Every row belongs to one group in each of 4 separate groupings. Each group adds its own fixed numbers to the row, and there is some noise. The rows also spread widely along 15 directions, which tell nothing about the answers.
Some rows, each with its group in each grouping after it:
[-13,-122,25,-362,274,193,12,93,-5,175,-119,99,-125,25,-32,47,-92,-104,176,21,-34,98,-173,104,119,-81,-147,-95,-33,-39] => q_138 q_162 (3) W
[177,-50,-205,115,229,-382,-442,-92,-101,62,-240,92,160,-305,277,-186,314,28,180,-86,-306,202,39,89,-27,104,209,183,314,117] => q_152 q_162 (2) J
[195,57,-127,200,7,-297,-232,-138,-258,-175,114,298,238,114,-346,-296,-162,44,261,-224,-226,-20,-14,-175,-229,62,124,130,19,-152] => q_583 q_448 (0) F
[200,214,80,-344,327,125,-282,121,118,31,-328,142,-193,156,13,88,56,-26,111,197,-318,-199,-499,37,66,-87,-33,-105,23,-174] => q_583 q_589 (2) F
[-216,-115,-25,72,-46,591,48,143,-9,320,120,-562,-83,-477,261,-154,44,-185,29,191,365,106,369,269,26,-162,55,-50,363,245] => q_152 q_448 (1) S
[-173,167,67,-66,-205,156,186,-76,54,51,-50,117,39,-42,92,-95,-86,-115,97,-173,183,25,-35,-169,4,61,71,-206,-110,203] => q_138 q_589 (3) W
[5,325,-88,469,-238,-101,-124,3,-293,-22,370,366,171,101,-423,-411,-200,108,-44,88,22,-107,11,-257,-65,163,-124,-51,-25,89] => q_152 q_162 (4) K
[-4,151,-89,106,-242,-38,64,72,362,92,-302,-186,-87,-64,48,476,467,-38,-171,-136,68,-225,-3,-65,150,72,-57,4,19,263] => q_152 q_589 (4) S
[284,99,-79,-187,9,-596,155,354,287,76,203,217,-217,-69,-106,139,-66,195,27,284,182,150,187,14,308,87,-225,-282,-63,110] => q_138 q_448 (1) K
[27,57,96,-162,-85,178,-48,258,-168,32,366,31,-114,-14,-70,-359,-183,186,47,315,83,83,-72,108,208,-131,-30,-97,-44,-316] => q_152 q_162 (0) J
[-262,-46,-104,-170,-29,4,-266,-119,-171,-253,234,452,453,265,-55,-240,230,231,5,32,-67,63,-20,-10,335,-84,-119,-259,-102,-332] => q_152 q_448 (0) S
[-29,-135,32,-74,-110,17,-67,330,-35,-102,-142,-97,-67,157,-40,221,337,214,-212,40,-259,-139,-93,-101,202,-247,-165,229,73,-248] => q_583 q_448 (1) J
[-86,-169,310,149,-5,447,120,277,-88,273,229,-505,-32,-168,-178,69,-179,-28,-107,387,68,-98,57,87,-240,-406,-41,-58,336,132] => q_583 q_589 (2) S
[-487,-217,129,-80,-6,-73,191,-54,46,-82,-89,126,-2,-43,106,384,-312,-42,8,-147,73,49,114,-192,6,83,9,-152,-137,105] => q_152 q_448 (2) F
[-237,-231,-134,-702,-20,301,-97,-45,115,66,-240,161,188,-8,386,-300,414,-124,131,-402,-29,361,-178,129,424,-184,119,-84,-51,-130] => q_583 q_448 (0) W
[-211,177,46,135,72,111,112,-96,-270,140,141,128,308,-46,-63,-238,-330,102,264,-194,-16,41,-181,-84,-139,272,179,-398,-158,318] => q_152 q_589 (3) W
[-130,-71,238,-305,232,-285,49,368,-12,-49,168,-38,93,-119,42,268,-382,537,226,-228,-50,-78,-112,-5,94,448,499,-295,-272,-50] => q_152 q_589 (1) S
[-14,233,-146,9,-206,-85,233,-65,52,9,49,179,316,-81,-16,-47,104,183,153,-360,236,114,18,-196,268,213,69,-158,-321,346] => q_583 q_162 (2) S
[-187,-404,-91,-186,-19,-323,268,490,5,395,-43,-265,-34,-178,409,-173,226,227,12,-178,-244,645,-187,274,377,61,-262,-119,157,281] => q_583 q_448 (4) F
[-259,0,146,4,-53,193,69,-171,276,-92,-88,103,-21,-105,60,298,-144,-255,27,-26,244,-141,73,-108,-88,-60,19,-293,27,193] => q_583 q_162 (3) F
[293,-61,-235,-635,224,-105,29,-44,210,447,-238,-11,48,-200,39,10,275,-220,217,-432,206,399,10,55,170,-128,373,213,-7,372] => q_152 q_448 (3) S
[-119,-44,-399,18,380,-71,-265,-67,-391,96,-202,447,279,-56,-373,-72,-8,-69,255,-422,-172,28,-56,-180,112,332,-145,311,-159,140] => q_138 q_162 (4) J
[-295,-91,8,5,-35,4,269,139,403,303,-557,-126,-377,-178,74,490,-8,-401,-61,-365,-61,-57,-310,-40,-157,248,-87,-187,32,432] => q_583 q_589 (1) J
[-314,-180,239,4,74,-3,100,208,-126,43,83,-68,-172,-216,234,201,-325,48,-81,475,141,113,211,-110,-4,-79,-196,-149,193,139] => q_138 q_589 (1) F
[-332,-354,126,-223,-204,-493,158,-76,110,-196,-107,260,305,52,394,151,202,204,17,-319,-162,361,29,-144,188,43,53,-282,-38,81] => q_138 q_589 (3) K
[138,157,151,117,-137,-96,95,7,-23,97,-156,-95,-107,-158,327,-38,-23,29,-4,117,23,125,-17,-229,-92,-94,71,39,136,351] => q_583 q_162 (2) W
[100,-166,270,26,64,216,13,238,-103,158,318,-404,104,-144,-199,-51,-185,143,103,167,-99,-34,28,129,-171,-291,227,-68,271,-75] => q_583 q_589 (4) J
[-167,-291,-374,220,307,92,-146,57,36,250,-219,-115,174,-344,-235,238,300,-240,121,-311,-41,-55,179,222,17,233,-278,35,215,357] => q_138 q_162 (1) S
[-14,-236,11,-373,467,-80,-387,342,-251,74,41,105,177,-33,62,10,180,356,-16,396,-214,106,-111,101,313,-180,-94,-30,187,-160] => q_583 q_589 (1) S
[-70,-3,0,466,-418,-305,273,-69,-216,-247,305,116,326,42,-403,-76,-270,256,258,-296,-37,-41,200,-266,-67,221,-28,-140,-239,-67] => q_583 q_589 (2) W
[80,-2,-173,494,-297,174,94,-169,-88,-194,38,-138,104,18,-280,63,145,-10,218,53,-31,-193,244,-6,32,-69,-303,-49,56,-175] => q_583 q_589 (1) K
[-74,-604,-118,-210,431,-57,-310,150,149,46,33,40,152,-11,-378,268,135,-130,106,9,-245,-37,120,340,58,-225,-233,-110,297,-237] => q_583 q_448 (1) F
[-206,-86,14,-292,284,342,72,117,-33,284,-161,-99,117,-138,87,-33,2,-106,111,-254,-83,104,-204,55,-14,-62,134,-54,31,255] => q_138 q_448 (2) J
[-259,107,-307,-349,260,439,-62,-21,-163,290,-214,190,115,-122,-219,-131,-162,-259,269,-662,189,-13,-159,-97,57,353,287,169,-276,246] => q_152 q_448 (1) S
[32,-9,57,-152,-90,-33,177,91,97,25,120,-169,204,-118,80,121,162,255,119,6,64,90,72,69,279,-116,146,-209,-84,37] => q_152 q_589 (2) J
[54,-192,-171,395,-182,-405,11,177,48,122,104,-213,164,-208,-33,-12,388,186,16,-108,-102,165,177,224,104,137,-156,-79,212,199] => q_152 q_162 (3) S

New rows, each followed by its group in each grouping:
[-1,-56,-174,-312,-83,-68,207,-224,271,209,-127,181,-196,-126,6,21,-33,-441,191,-83,283,374,158,18,176,-164,-52,-105,-41,114] => q_152 q_448 (2) J
[105,119,41,-211,245,167,76,377,-71,363,-168,-367,-228,-80,278,-57,31,199,105,5,-229,80,-450,236,53,135,97,-75,1,138] => q_152 q_448 (0) S
[-121,-80,-7,-100,251,-284,32,-252,-21,213,154,261,212,-285,37,59,-289,-104,177,214,292,351,261,-46,-16,17,96,-367,77,472] => q_152 q_589 (2) S
[-106,175,-247,-16,247,-78,-179,96,-279,9,-120,142,222,-55,109,68,241,370,163,126,-65,-18,-56,27,427,272,-183,-99,-181,65] => q_152 q_589 (3) S
[-81,-182,-47,-490,-50,-363,251,165,217,-9,-42,239,1,-119,-21,305,-62,136,143,-408,311,242,109,-144,413,103,81,29,-351,134] => q_583 q_162 (3) F
[-74,127,-177,158,26,352,-200,-182,-310,-116,-52,43,559,46,35,-202,385,139,47,-58,-97,-90,32,-173,135,-244,-55,148,72,155] => q_583 q_448 (2) F
[308,48,-49,-17,-56,-822,100,-341,437,-26,-205,289,-238,41,220,262,-14,-213,202,18,-50,321,40,-50,-84,146,51,-405,102,137] => q_152 q_448 (1) S
[119,-210,37,-82,27,-232,-145,-70,79,-241,358,177,297,39,-349,177,-26,129,155,225,104,-34,382,-14,177,-282,-28,-148,87,-282] => q_583 q_589 (4) F
[59,-326,69,348,-470,-246,163,-149,108,-154,70,-192,58,74,29,8,272,-3,70,-110,-221,199,158,116,-59,-196,-88,-85,240,-182] => q_152 q_162 (3) K
[74,67,-52,-6,-45,-2,-112,-56,-245,21,40,76,130,75,-12,-194,148,121,118,132,-85,121,-51,-15,117,-108,-38,26,25,-136] => q_152 q_589 (3) S
[197,369,-7,254,28,-283,-286,65,-24,-273,-3,149,-24,-44,94,290,77,382,-37,360,70,-354,146,-211,134,195,20,-41,-22,-22] => q_152 q_162 (1) S
[28,-337,341,-598,174,-90,-66,299,256,227,69,-149,76,-183,43,37,-62,15,21,-236,-38,168,-143,93,-119,-236,532,-56,216,93] => q_583 q_589 (3) F
[11,204,242,180,87,174,-188,384,-132,151,92,-393,154,-206,592,-388,310,431,-96,301,-285,17,-312,243,-43,32,123,-301,396,248] => q_138 q_162 (3) S
[-156,-232,4,-348,279,168,-283,336,-239,188,11,-68,49,-338,241,-308,21,153,151,138,-41,215,2,229,216,-54,147,61,195,-75] => q_583 q_589 (3) K
[-4,70,97,-204,121,108,-245,-2,93,191,60,230,27,-96,27,-237,20,-235,-134,172,133,87,-109,-50,-166,-171,78,-144,269,248] => q_138 q_162 (0) S
[-62,-323,-51,32,214,-217,82,72,57,111,-103,-15,-23,-128,-288,339,-195,-115,212,-384,-88,9,40,30,-168,277,-7,-11,8,143] => q_138 q_162 (1) S
[250,8,-204,-466,-86,-377,-26,-278,437,-73,-338,245,210,153,310,79,617,-24,242,-535,-180,262,-152,66,327,-23,257,-221,-111,-2] => q_152 q_448 (3) W
[124,276,-346,122,-86,-49,37,-274,6,81,-106,81,70,-63,123,-104,240,-98,234,-55,124,171,116,-11,236,126,-104,-93,-42,201] => q_152 q_448 (4) S
[106,10,-135,250,-56,-515,-292,115,256,38,-92,186,-335,-243,-100,42,-26,-185,63,27,-20,-82,162,102,-110,304,-83,-43,201,-22] => q_152 q_162 (3) W
[31,163,119,330,-182,-319,60,200,-280,-14,104,14,186,17,69,-303,-55,379,-4,-286,-354,91,-253,-236,-165,267,181,24,14,184] => q_138 q_162 (4) J
[-169,9,43,315,20,286,-19,-179,-369,52,-65,-201,171,-154,196,16,1,6,39,244,35,20,148,-128,-110,-187,-52,93,222,254] => q_152 q_589 (3) F
[-178,129,-45,-486,85,404,-10,-47,-247,74,106,216,480,-25,-295,-80,-99,129,176,-463,336,-48,-8,-297,216,13,466,198,-427,138] => q_152 q_589 (2) S
[-108,25,38,240,-176,-230,120,-49,-231,230,-104,-37,-142,-206,246,-341,-313,-172,103,-230,-45,383,-28,-219,-332,192,195,122,211,350] => q_583 q_448 (4) S
[349,-200,-10,-13,-324,-340,-44,-63,436,-46,161,-12,38,-77,-346,-73,165,-272,145,-271,-20,51,282,95,-210,-147,238,-58,307,-165] => q_138 q_589 (1) K
[-145,96,-70,-164,-154,109,250,170,-330,-34,227,149,227,91,-231,-41,-150,342,114,-93,210,82,35,-307,445,16,-162,87,-406,2] => q_583 q_589 (4) F
[-163,214,165,-442,-71,197,25,-91,160,-177,6,370,205,193,15,-82,-116,-33,37,-301,98,-80,-182,-313,62,-49,315,-181,-239,-7] => q_138 q_448 (2) F
[-99,4,-71,-57,211,-134,90,170,170,23,-159,99,-23,-80,-319,519,-193,48,167,-350,71,-327,36,-104,29,308,31,-96,-286,175] => q_583 q_448 (3) W
[-156,-232,7,-401,359,13,165,175,24,340,-413,6,-434,-111,215,380,-119,-221,38,355,-23,288,-135,30,219,-143,-479,0,50,193] => q_138 q_589 (2) F
[-237,-87,-290,-292,99,-46,-141,423,-152,204,229,351,337,-95,-268,-301,257,224,-7,-54,120,163,58,112,557,112,-344,-117,-145,71] => q_138 q_589 (3) W
[-49,-161,4,-9,-140,-28,148,-270,511,-149,-323,7,19,79,-18,579,248,-298,77,-277,-4,-181,95,-26,-34,-163,-44,-273,33,55] => q_583 q_448 (3) W
[276,-32,-41,-391,499,-232,-89,252,47,43,-351,159,-258,35,-222,626,-100,163,200,35,-76,-204,-154,-84,217,71,-86,165,-255,-45] => q_583 q_162 (3) W
[-36,-277,51,-377,227,-251,-82,313,-20,104,254,162,374,-15,-194,-94,-21,376,164,-387,-204,165,-169,154,222,148,264,-188,-149,-28] => q_152 q_162 (2) W
[-93,165,80,-110,-50,157,268,205,-104,203,63,-33,317,-4,39,-6,110,336,-93,-218,113,89,-252,-221,227,-15,59,-78,-206,529] => q_583 q_162 (2) S
[-387,-20,-125,60,-345,140,6,-415,-86,94,214,583,311,63,-255,-498,-96,-456,6,-292,302,277,98,-241,-66,-86,-59,-181,-1,243] => q_152 q_162 (3) W
[363,198,-197,-210,-171,33,-124,30,654,90,-154,129,-50,-26,-244,176,575,-311,-89,-139,185,-188,-47,46,208,-205,-24,-114,115,105] => q_583 q_162 (1) J
[-298,-40,-57,145,-33,-19,83,331,131,-32,158,6,37,-39,-221,136,11,125,-26,15,-5,-190,58,163,168,187,-291,-405,-64,-46] => q_138 q_448 (3) J
[68,303,-87,284,-106,187,-48,490,-151,162,245,-166,9,-171,-382,-323,-15,203,40,47,27,-304,-23,97,16,241,-114,5,9,49] => q_138 q_589 (3) K
[139,58,247,-204,95,-185,25,234,-189,-92,71,-85,274,19,373,-238,8,592,199,-199,-378,196,-338,-38,108,120,343,-83,-63,14] => q_138 q_162 (2) F
[135,185,210,-144,-63,219,106,208,25,202,114,-47,-69,161,-297,112,-92,26,-155,139,69,-212,-216,-204,-86,-222,74,-52,-11,140] => q_152 q_589 (1) W
[123,307,-35,-194,-25,-421,-117,35,386,51,115,468,30,68,-323,49,-40,-45,52,-88,159,-115,-137,-50,55,248,130,-435,-154,91] => q_152 q_589 (3) S
[52,84,30,-311,126,82,-242,100,76,-11,-82,70,264,64,72,57,341,134,-88,-130,-67,-131,-67,-124,119,-132,228,90,74,32] => q_138 q_448 (4) S
[-253,-204,184,-35,-210,-39,325,8,334,-188,-99,-61,50,166,72,558,116,61,-88,-34,-37,-78,17,-94,148,-220,-222,-321,-73,13] => q_583 q_448 (2) F
[-30,236,137,-67,-111,121,-2,238,-191,231,193,-126,-190,-408,424,-566,-338,94,109,160,254,317,35,-28,44,105,304,72,98,224] => q_152 q_162 (2) F
[-29,-335,58,98,-58,194,185,55,42,13,-293,-434,-107,-8,286,184,212,32,223,-198,-409,76,-224,238,48,-29,-152,-127,132,-118] => q_583 q_162 (1) W
[242,-152,41,-174,-138,-300,-243,-59,653,-162,-256,16,-72,215,-18,271,463,-140,90,-246,-475,-185,-238,281,6,-35,127,-331,200,-465] => q_152 q_589 (4) W
[-111,193,-99,-97,-5,-189,101,400,381,128,-158,-213,-248,-370,226,139,-54,158,251,-406,105,-109,-66,277,171,702,269,-310,-216,103] => q_152 q_448 (3) S
[208,-104,5,-141,-196,-333,147,-59,7,-100,206,219,140,19,-150,-238,-158,117,334,-255,-15,315,46,-52,105,-12,173,-71,-134,-140] => q_583 q_162 (2) K
[-189,147,-89,33,339,162,-201,105,-279,-9,-165,122,-40,-110,201,158,7,181,66,569,36,-96,-3,-10,326,-8,-414,-100,9,51] => q_583 q_589 (3) F
[42,12,-266,108,84,-61,81,-201,-47,59,-67,-85,245,-255,211,199,236,160,314,42,137,131,323,71,372,108,-94,-171,-53,266] => q_152 q_589 (4) W
[256,-80,72,-539,173,-70,-81,408,112,-12,170,-75,0,-18,-262,-95,-172,223,289,-448,-98,-67,-98,86,45,135,481,140,-106,-318] => q_138 q_448 (1) F
[250,66,109,-14,23,224,-29,0,57,141,-18,-236,32,-154,-71,-74,-19,-130,132,-248,32,-73,-33,-58,-309,-38,401,113,196,203] => q_138 q_162 (1) S
[25,325,-130,17,-97,112,18,-98,-116,-81,-183,104,-165,55,270,-25,64,35,100,223,52,21,-16,-162,232,23,-115,-26,-104,-66] => q_152 q_448 (1) J
[76,372,139,-337,15,-18,-201,38,29,-45,3,330,444,335,241,-187,435,387,-220,-26,-194,-45,-436,-245,178,-221,317,-223,-36,192] => q_152 q_448 (3) K
